All groups share one centre, and each spreads out both ways along 8 directions, with some noise.
Some rows, each with its group after it:
[-14.8   7.9  18.5  -7.3  -1.8  14.8 -13.1  17.0  27.5   0.0 -12.7   5.0
 -44.9  13.3   5.0  18.6  11.4 -31.7] | (3)
[ 16.7 -11.0 -10.5  24.5 -21.1  15.6  -7.1  -1.0 -10.9  -7.0  -4.4 -29.0
 -15.5   3.5  20.1  39.9  31.4 -24.8] | (3)
[ 27.4 -19.6   9.3  25.9 -27.6  -5.4 -30.3  -3.4   1.4 -15.7 -26.5   4.3
   2.4  21.6  -9.3  -1.3  -5.7 -20.6] | (1)
[  1.0  -2.0   7.5 -12.8  16.4  28.1  24.7   3.8  -6.8  27.2  19.7  26.2
  11.3  -3.4  -1.6 -20.1  20.2   7.9] | (3)
[ -5.1  -2.1  21.9 -16.0  -6.4  -6.6  -2.8  35.4  10.6 -19.5   5.9  13.9
  17.0   0.6  21.2  17.9 -28.1 -19.8] | (2)
[ -2.4  28.0 -11.8  -9.8   3.9 -20.7 -22.4   8.3  15.1  19.7 -10.1   2.4
 -33.2   6.7  10.5  11.2 -17.1  -7.8] | (2)
[-13.1  -9.8  23.6 -17.8  28.4   5.4   8.4  -6.4  10.7 -12.5 -17.9  19.1
  10.9  -2.3 -14.9 -14.9  -1.2   2.2] | (3)
[  1.6  -1.1  -4.1  -4.3   6.9 -10.5   6.6 -11.3  -5.5  -9.3 -18.3 -11.1
  -0.2   2.0 -11.7  18.0   1.5 -23.1] | (3)
[-36.8  -8.6  31.7  -8.8   5.8  12.8   8.4  10.0  24.3 -22.4   5.7  20.9
  -6.2   1.6  -6.0 -18.8   3.6   7.2] | (3)
[-22.4 -10.6 -12.9  18.9 -19.0   9.7  19.6  -2.4   0.3  -0.8  27.2   3.7
  -7.1   2.5 -10.6 -26.6  16.8  28.3] | (2)
[ 25.9  19.6 -15.5  -1.7 -22.2  -7.9  -6.1   3.5 -21.3  29.3  14.2 -14.1
  16.2  -3.5 -14.5  -2.5 -13.3  -6.2] | (0)
[ 28.3  16.6  -6.4 -10.8 -24.8  -1.6  -4.2   4.6 -20.3   8.4  10.2 -47.9
  19.4 -22.6 -11.2  26.1  -6.8 -18.3] | (0)
[-10.8 -10.4   1.0   2.9 -30.1   9.8  21.2  33.6   4.2  -1.0  25.7  12.5
 -20.0  16.3  22.9  16.9   4.2 -28.1] | (3)
[ -5.4  25.4 -18.8  -4.9  -5.6 -27.2  -7.2  -4.9   1.5  27.1   1.2   1.5
 -22.8   4.1 -22.6 -13.4 -21.0   5.4] | (2)
[-33.9  -0.5   5.3  -6.3   8.4   1.4  13.7   1.0  16.5 -20.4   8.8  -6.0
  -8.1  -9.9  -2.0  -3.1  -0.2  22.0] | (0)
[ 35.7  -2.2  15.8  -2.0  -1.3  -6.7 -28.7  -8.0 -14.8 -25.9 -21.7 -27.3
  42.7 -16.9   3.8  10.6 -10.9  -1.5] | (1)
[-5.2 -1.8 -2.4  0.9 15.6 15.4  4.1 14.0  7.3  9.4 11.1 17.3 -7.1  0.5
 31.9  0.7  8.3  9.4] | (2)
[ 12.7 -25.4  11.5  14.4 -16.5  -2.4  -6.4  -2.3  -2.3 -31.5 -20.8   1.2
  10.8   9.0  -0.6   8.5   3.1 -12.9] | (2)
[  9.8   6.9  -4.3  -7.7  -6.7 -18.0   0.6 -20.8 -11.9  -1.7  -9.7 -30.5
  12.9  -8.3 -43.6  -1.0 -11.5  -6.7] | (1)
[ 15.9  -1.3   0.9 -12.6   6.8  -2.3   1.6   9.2 -10.2  15.8  -1.9  18.4
  13.9   1.1   0.2  -7.0  -6.9  -2.7] | (2)
[ 16.7  -0.6  -9.7   4.2 -26.9  -2.1  12.1   1.0 -24.0   4.6  12.2 -20.5
  18.0  -5.1 -19.7  -0.4  -7.2  -9.1] | (0)
[ 21.2  21.1  19.0 -21.9  40.0  25.5 -22.4 -12.8   4.1  39.9 -18.0  16.5
  -0.1 -11.3  -5.2 -16.1  18.8  10.0] | (1)
[ 38.6  30.9   3.4 -15.7   9.3   6.1 -25.9  -6.8 -12.4  23.0 -10.0 -38.9
  12.9 -20.8  -2.9  22.5  -0.7  -9.7] | (0)
[ 11.0   7.8   8.1  10.1  -0.2   8.3 -36.6  -7.3   2.8   3.7  -6.1   3.5
   5.8  -3.9   1.7 -24.0   2.3  29.9] | (1)
[-10.5  -8.9  -0.1  -2.6  12.7   7.3  15.2  20.2  11.3  18.1  10.8  49.0
 -11.9  17.8  27.2  -0.2  -0.9  -8.0] | (1)
[ 11.7  11.9  -9.5 -15.2   0.4 -21.4  -2.8  -3.3  -3.5  20.5  -9.6   6.2
 -11.1   5.6 -16.8  -0.3 -19.5 -19.6] | (0)
[ 13.6   3.4  -7.4   5.4   4.9  -5.7 -13.6 -12.2 -15.6  13.8   1.5   4.0
  19.5  -2.6   2.3 -18.0  -9.2  25.3] | (1)
[ 10.8 -21.7  -7.0  20.4 -23.8 -28.1   2.0 -11.2  -8.4 -16.4 -27.0   9.4
 -10.2  32.7 -27.9   6.9 -16.1 -36.4] | (0)
[-17.1 -15.1  29.8   0.9  12.9  24.1   3.6  -3.2  12.8 -19.4  -1.9  14.7
  11.9 -10.5  -0.8 -23.9  18.7  26.8] | (3)
[  0.4   7.3 -14.5  -9.8 -12.5 -28.5  12.2   3.4  -6.7  10.1   0.7   1.6
   2.6   7.8 -19.4   5.0 -27.5 -18.1] | (0)
[  8.2   0.9 -10.2  19.5  -4.2   4.1 -16.8 -20.2  -2.7  12.2  -5.2   3.2
 -10.7   6.7 -10.5 -24.9  15.6  25.5] | (2)
[ -9.0   9.6   8.2  -2.8   3.5  -5.0 -24.7  17.9  20.2 -18.0  -2.6  -1.7
  -7.1  -4.3  29.7   8.0 -12.9   7.4] | (0)
[-11.5  -4.6  12.5 -12.2  19.0  15.0  10.7   6.1   4.4 -10.0   6.9   5.5
  11.8 -15.0  12.7   5.9   5.8   5.5] | (3)
[  2.8   2.1 -31.5  20.9 -18.5 -16.9  14.5 -10.7 -11.3  22.2  19.9   7.1
  -8.8  11.2 -14.2 -22.1  -2.5  18.7] | (2)
[-21.4 -30.2   4.8  24.6  -1.2  -7.1   7.2 -10.7   8.8 -29.9 -14.1  29.6
 -13.6  22.4 -16.9 -23.1   3.8   5.1] | (0)
[-19.2   2.1   3.4 -14.4  11.0 -12.7  20.9 -10.8  -3.5 -11.7   2.8  -8.3
  10.0 -11.8 -20.6  -6.3 -10.9  10.5] | (3)
[  5.9 -26.7  19.9   5.7 -28.2   0.2   6.4   6.5  -1.0 -40.8 -11.9 -13.5
   6.8   9.7 -24.7  16.9   4.3 -38.9] | (1)
[ 12.2 -15.9  19.2   3.4   9.4  20.2 -13.9  20.5   5.3 -14.2   8.5  23.9
  27.7  -2.6  47.6  -4.3  -2.1  10.3] | (0)
[-30.2  10.9   5.7 -36.5   7.3 -10.9  29.3  12.1   6.9 -13.6  14.3 -21.0
   1.2 -16.5  -6.7  23.6 -17.2 -15.0] | (1)
[ 31.0   0.5  23.3   2.1 -27.9   2.9 -40.7  -1.9  -6.8 -15.2 -25.4 -19.4
  13.1   0.1 -25.1   0.7  -6.0 -23.6] | (1)
[  3.0 -13.9   3.9  -3.8  -1.0  -3.2  26.0 -19.9 -21.1 -12.9  -4.6 -11.6
  26.9  -8.7 -41.0  -8.4   4.3  -4.4] | (2)
[ -3.8  -6.9  15.4 -23.7  26.3  19.2  21.2 -17.2  -0.6 -12.5 -15.9 -15.5
   6.7 -17.7 -18.1  17.1  16.5 -13.5] | (1)
[ -7.0 -11.8   0.0  11.7 -27.4  13.3   3.6  22.3   9.6  -1.5  15.9  12.9
 -24.4  16.6   6.0   4.0  12.4 -20.0] | (3)
[ -3.2 -11.2  10.5   2.5  18.2   8.3 -16.6  -4.1  16.4 -31.3 -21.5 -10.1
   0.4  -6.5  32.1  26.2  12.6  -5.1] | (2)

New rows, each followed by its group:
[  5.6  27.3  11.2 -24.5   8.1  -7.6 -20.3   8.9   6.9  32.7  -6.2  16.6
  -4.5   2.4 -16.4 -12.3 -20.9  -5.9] | (2)
[-20.7 -16.2  15.3  -3.0   9.4  -5.2  22.9 -26.8   1.0 -29.3 -25.0  -4.6
  -3.5   2.4 -53.6 -13.6  10.9  -4.0] | (3)
[ 15.0 -28.1   1.8  15.9   3.4  23.0   2.2   0.0   2.9  -5.5  -9.2  21.7
 -12.0  18.1  19.3   0.3  34.0 -12.5] | (2)
[ -0.3 -13.6   7.4   3.8  18.5  17.7   1.4  -9.2   4.9  -4.9 -17.9   2.9
 -14.0   3.2  -7.0   1.6  24.4  -7.2] | (2)
[-22.1   6.4 -23.0   3.7  -3.7  -7.9  21.6 -18.9   2.0  22.2   5.1  -8.7
 -34.6   6.4 -37.4 -15.7  14.1   6.7] | (2)
[-15.1 -17.5   6.7  -8.9  20.6  12.7  25.5  10.7   6.9  -7.7   6.1  15.8
   3.7  -1.7  15.2   9.1   9.2  -2.9] | (1)
[ 11.8  19.0 -11.9   0.1  -6.1 -14.0 -24.4 -16.9   2.3  19.5 -26.4 -20.2
 -36.5  11.4 -21.8  17.6  -0.7 -19.1] | (3)
[ 32.8 -22.7  15.2  26.0 -37.9  -1.6 -32.1   8.2  -6.2 -28.2 -22.4   4.6
  19.3  16.2   2.4  -2.9  -6.8 -19.8] | (1)
[-15.0   4.4  21.0  -7.7   5.7  18.9 -16.6  12.6  18.8   6.3   7.6  28.6
 -14.7   5.9   6.1 -31.1   7.3  19.5] | (3)
[  0.3 -20.9  16.3   9.2  19.1  -0.1 -14.2  -9.1  11.7 -17.0 -31.5  30.1
  -7.6  15.5   5.6  -5.2   2.3  -1.5] | (0)
[  6.6   3.6   0.7 -18.1   1.7 -22.6  13.0  -5.8 -10.9  -2.5 -11.6 -16.5
  10.1  -6.2 -26.1  23.5 -17.5 -31.5] | (1)
[-25.3  18.5  -6.9  -4.7  20.9   3.0  -6.6   0.9  17.4   5.5   8.6  -9.9
 -24.1  -8.1  23.0   8.6   6.1  18.3] | (2)
[ 23.1  -6.0  20.5  13.3 -19.4  15.8 -25.6   9.8  -5.5   3.4   3.7  12.9
  20.0   5.1   2.0 -26.1   4.5   6.6] | (1)
[-11.6  -9.6  16.9   7.3 -19.6  27.9  -8.1  25.0  17.5  -7.6   8.1  15.8
 -25.5  16.8  20.6  -0.5  20.2 -11.9] | (3)
[ -3.6   2.7   6.5   0.3   8.3  -3.9 -11.4 -20.8   2.7   6.0 -16.6   4.3
  -3.3  -2.1 -30.9 -28.3  -1.8  15.9] | (3)
[ 12.1 -22.4 -14.4  27.5  -6.1 -12.2   9.9  -8.9  -8.4   5.3  -8.0  32.8
   3.2  28.7  -1.6 -10.2  -2.2  -8.0] | (1)
[ 26.8   4.5 -20.8   5.5  -4.7  -4.3   3.7 -26.5 -20.0  27.8 -17.2 -22.5
 -13.9   7.9 -33.3  17.3  17.7 -27.0] | (3)
[-11.3 -15.2   1.6  17.6 -30.9  19.1  10.5  24.1  -1.3  -3.2  27.5  13.9
 -12.5  11.7  13.8  -0.7  13.7  -6.8] | (3)
[-12.5 -11.7  -8.0  18.4  -1.5  26.5   2.3  10.7  20.1   7.4  17.7  20.4
 -34.4  12.8  38.7  -2.9  33.0  17.2] | (2)
[ -6.7  30.9  25.9 -24.6  12.2  26.0 -34.7  11.0  18.6  18.9   8.9  -1.7
  -5.8 -17.8   1.0 -22.7   7.5  22.5] | (1)
[-14.5  -9.3   1.1  13.3   4.8   8.7  -0.4   4.0   9.1  -2.1  15.3  19.6
  -4.0   5.9  15.9 -20.5   6.0  29.8] | (1)
[  3.3  -4.0 -20.9  13.4  -1.7  -5.4   8.3 -23.8  -6.1  12.3  -9.3  -3.1
 -16.1   9.4 -23.5 -11.1  17.2   8.3] | (2)
[  3.9   6.9  25.3  -9.0  -5.5  -3.2 -13.9   2.9   1.1  -3.5 -20.9   5.4
   1.3   7.3 -28.7  -4.4 -12.9 -17.0] | (2)
[  4.0   1.9 -23.2  -3.6  -0.4 -22.0  19.2   3.5 -15.2   7.2   7.3   1.6
  16.2  -2.6   4.5   7.6 -18.1  -3.0] | (2)
[ 12.3  -4.7 -14.2   9.8  16.0   0.2  -4.1 -21.8  -7.7   7.3 -15.4  -3.8
   0.5  -0.6  -3.0   3.4  12.8   5.7] | (2)
[-17.3   3.5  -9.6  -1.2  11.2 -11.6  23.1   0.2   3.6  -4.2   6.4   4.2
  -0.7   0.5   4.9   4.0 -10.0   3.6] | (1)
[ 24.1   2.5 -11.0  14.5 -13.2 -14.5 -22.1  -0.6  -6.7  -1.3 -10.1 -19.1
  -2.8   2.9  15.4  29.0  -7.4 -15.7] | (3)
[  0.8  -2.4  10.1  -5.3  -6.2 -12.7 -10.1  20.8   1.2  -2.5   3.8  29.0
  15.6  10.3  18.5 -10.3 -36.5  -3.4] | (3)
[ -2.6  39.6  22.9 -30.4   8.1  15.5 -40.1  18.8  24.1  23.0   6.8  -2.9
 -10.3 -17.8   2.5 -16.0  -1.7  18.3] | (1)
[ 14.7  -0.9  -4.3   1.2  16.1  20.3  11.8 -17.9 -16.7  24.9  10.3  11.5
  19.2 -10.4 -14.7 -26.9  22.5  22.2] | (3)
[-12.5  -5.5  22.8 -19.5   1.2 -16.4  -6.8  33.1  19.1 -27.1  -5.4  21.6
  12.8   3.2  35.3  21.7 -39.3 -18.4] | (3)
[-18.9  12.1  -7.0  -1.7  16.7  -1.7  -7.5  -2.7  15.3  15.1   2.6  11.4
 -15.6   1.9  12.5 -10.0   1.3  25.5] | (1)
[  9.5  -9.7 -20.4  29.9 -44.6 -10.2  -3.1  -6.2 -10.4  -0.4  -7.2  -8.7
 -19.5  24.8 -24.9   5.9   0.5 -26.6] | (3)
[  0.4 -29.2   7.5  12.8 -20.2  -2.6  12.7   0.2 -10.6 -52.9  -6.8 -21.2
  27.1  -1.1  -0.2  15.5  -5.7 -12.4] | (1)
[ -8.6   6.4   7.5  11.7  -8.3   8.3 -35.8  14.8  19.0 -16.5   2.1 -15.9
 -17.9  -6.1  40.1  16.6   3.7   6.6] | (3)
[  1.8  -6.2  -5.0  -5.5  17.9  -4.7   8.0 -27.7  -7.0  15.2 -28.1   4.9
 -12.5  13.0 -46.2 -12.7   9.9 -11.2] | (0)
[-18.8   0.4   5.8  -5.6 -29.8  21.8  12.2   6.3   8.5   7.0  13.1  -8.5
 -28.4   4.7 -32.9  -7.0  24.2 -11.7] | (0)
[-18.5  -4.4  12.3  -7.6  15.6 -12.0   8.8 -28.2   6.9 -19.3 -33.7  -7.2
 -10.0   1.0 -59.6  -9.8   3.9  -5.8] | (3)
[ 10.7  -4.2   6.9   5.0   4.6 -16.3  -8.1  -8.6 -13.5 -12.2   3.0   9.9
  37.1  -6.1  -0.6 -20.9 -21.0  25.4] | (3)
[  8.2  -7.3  21.5  -3.1   3.6 -13.5 -20.4  10.3  14.7 -26.6 -21.0  24.3
  12.0  10.2  13.3   0.2 -23.8  -9.2] | (3)
[-16.2   0.5  16.7  -4.7  -9.1  -6.8  -7.9  25.7  14.9 -10.0   3.9  24.2
  -4.9  15.6   9.3  -4.0 -24.1  -8.8] | (3)
[-13.2  -8.3  -2.1  16.3 -14.8 -18.6  -0.3 -12.4   4.2  -8.3 -15.6  24.5
 -25.4  28.9 -29.3 -22.0  -6.0  -1.3] | (0)
[ -5.2  13.2  -6.4 -14.5  27.9 -10.4   0.2   2.0   9.5   1.5  -5.4  -8.7
  -7.3  -8.6  25.8  26.2  -8.5  -3.2] | (2)
[-14.7   7.9  21.4 -18.2  -5.4  -2.0  -8.1   5.2   8.1  -1.1 -11.3   6.8
  -3.0   3.7 -37.7 -12.4 -14.1 -17.4] | (2)
[  5.4   0.4   8.1 -15.1  27.5  12.6   5.3  22.9   1.2  14.5  14.5  24.5
  13.9  -7.6  39.3   4.5  -0.2   0.1] | (2)
[-24.6   9.3   7.5 -15.3  -7.3 -14.8  -1.0   6.6   8.2 -39.8  -1.1 -34.0
  -0.1 -10.8  -9.4  31.5 -18.0 -14.4] | (1)
[ -5.3   9.4  16.6 -30.5 -10.3 -18.2  13.8  28.5   1.3   7.0   3.2  20.4
   5.7   9.2 -15.4   7.4 -38.0 -43.2] | (2)
[-13.5   8.0  -4.2  -2.4   9.3  -2.6   9.2   0.5  -1.6  13.7  16.9   9.9
   8.3  -1.7   0.6 -14.7  -5.8  22.6] | (1)
[-11.1 -13.9   1.3 -10.7   5.5   1.3  51.3  -3.4 -15.2   4.2  15.8  14.0
  12.9  -2.3 -28.4 -12.1   6.5  -6.5] | (3)
[ -0.1  -3.5  21.8  -5.7  32.3  15.8 -14.7 -16.8   5.7  -4.0 -21.1  12.3
  10.6  -3.5 -12.3 -17.9  11.2  15.7] | (3)
[ 26.0  -0.9  -2.6  -5.8  29.8 -13.2 -11.5 -21.7 -15.7   8.2 -25.2   7.9
  29.3  -1.5  -0.3  -4.5 -14.8   6.4] | (0)
[-12.7 -26.6   3.8  -0.1  17.2  18.3  45.4  -6.8  -8.9   2.7   7.7  25.6
   8.5   6.7 -18.0 -10.9  24.3  -5.4] | (1)
[ 10.5   2.1  18.0   1.3   5.6  -1.1 -29.5   0.3   4.3   3.9  -9.3  24.8
  17.6   6.4   6.5 -29.9 -14.4  22.5] | (3)
[ 25.3  -5.1 -20.8  15.3 -11.6 -21.7 -12.3 -13.1 -21.6  -8.4  -9.8 -19.3
  23.4  -1.5   5.4  17.5 -16.5  -2.8] | (3)
[  4.1  -8.0 -20.8  32.1  -9.3  -0.4  -9.1 -23.6  -6.0  -8.9  -7.6 -14.8
  -6.5   5.1  -4.7 -15.9  16.4  29.8] | (2)
[  3.1 -14.5  -7.8  24.3   6.5  11.1  -9.0 -30.7 -11.4  -9.8  -8.0 -14.0
   6.8  -6.6  -6.1 -17.4  25.6  33.6] | (2)
[  9.2  -7.3 -23.0   8.1  -7.2 -11.3  22.1 -22.1 -23.7  -2.6  -1.0 -25.4
   8.5  -4.7 -22.3  10.7   8.9  -8.3] | (3)
[ 19.6  26.1 -15.1  -8.1   2.5 -25.1 -16.4 -10.5 -15.0   1.5  -1.6 -34.1
  30.0 -20.7   4.0  15.5 -28.7  11.7] | (0)
[  2.2   0.9 -11.6  17.2 -36.3 -33.7 -16.2 -11.6  -5.4  -8.9 -17.6  -2.3
 -10.6  23.7 -39.9  -9.5 -25.2  -7.6] | (3)
[ 13.9 -11.8  14.9 -15.2   9.8  -1.3  15.6   8.0 -16.1 -31.4  -3.0 -13.9
  50.6 -22.9  11.6  23.0 -10.1 -15.6] | (1)
[  4.4 -34.5   1.2  15.9   2.9  13.2  29.9  -2.1 -10.9  -9.2   0.9  30.3
  15.1  12.4   2.1  -7.9  15.1  -5.7] | (1)
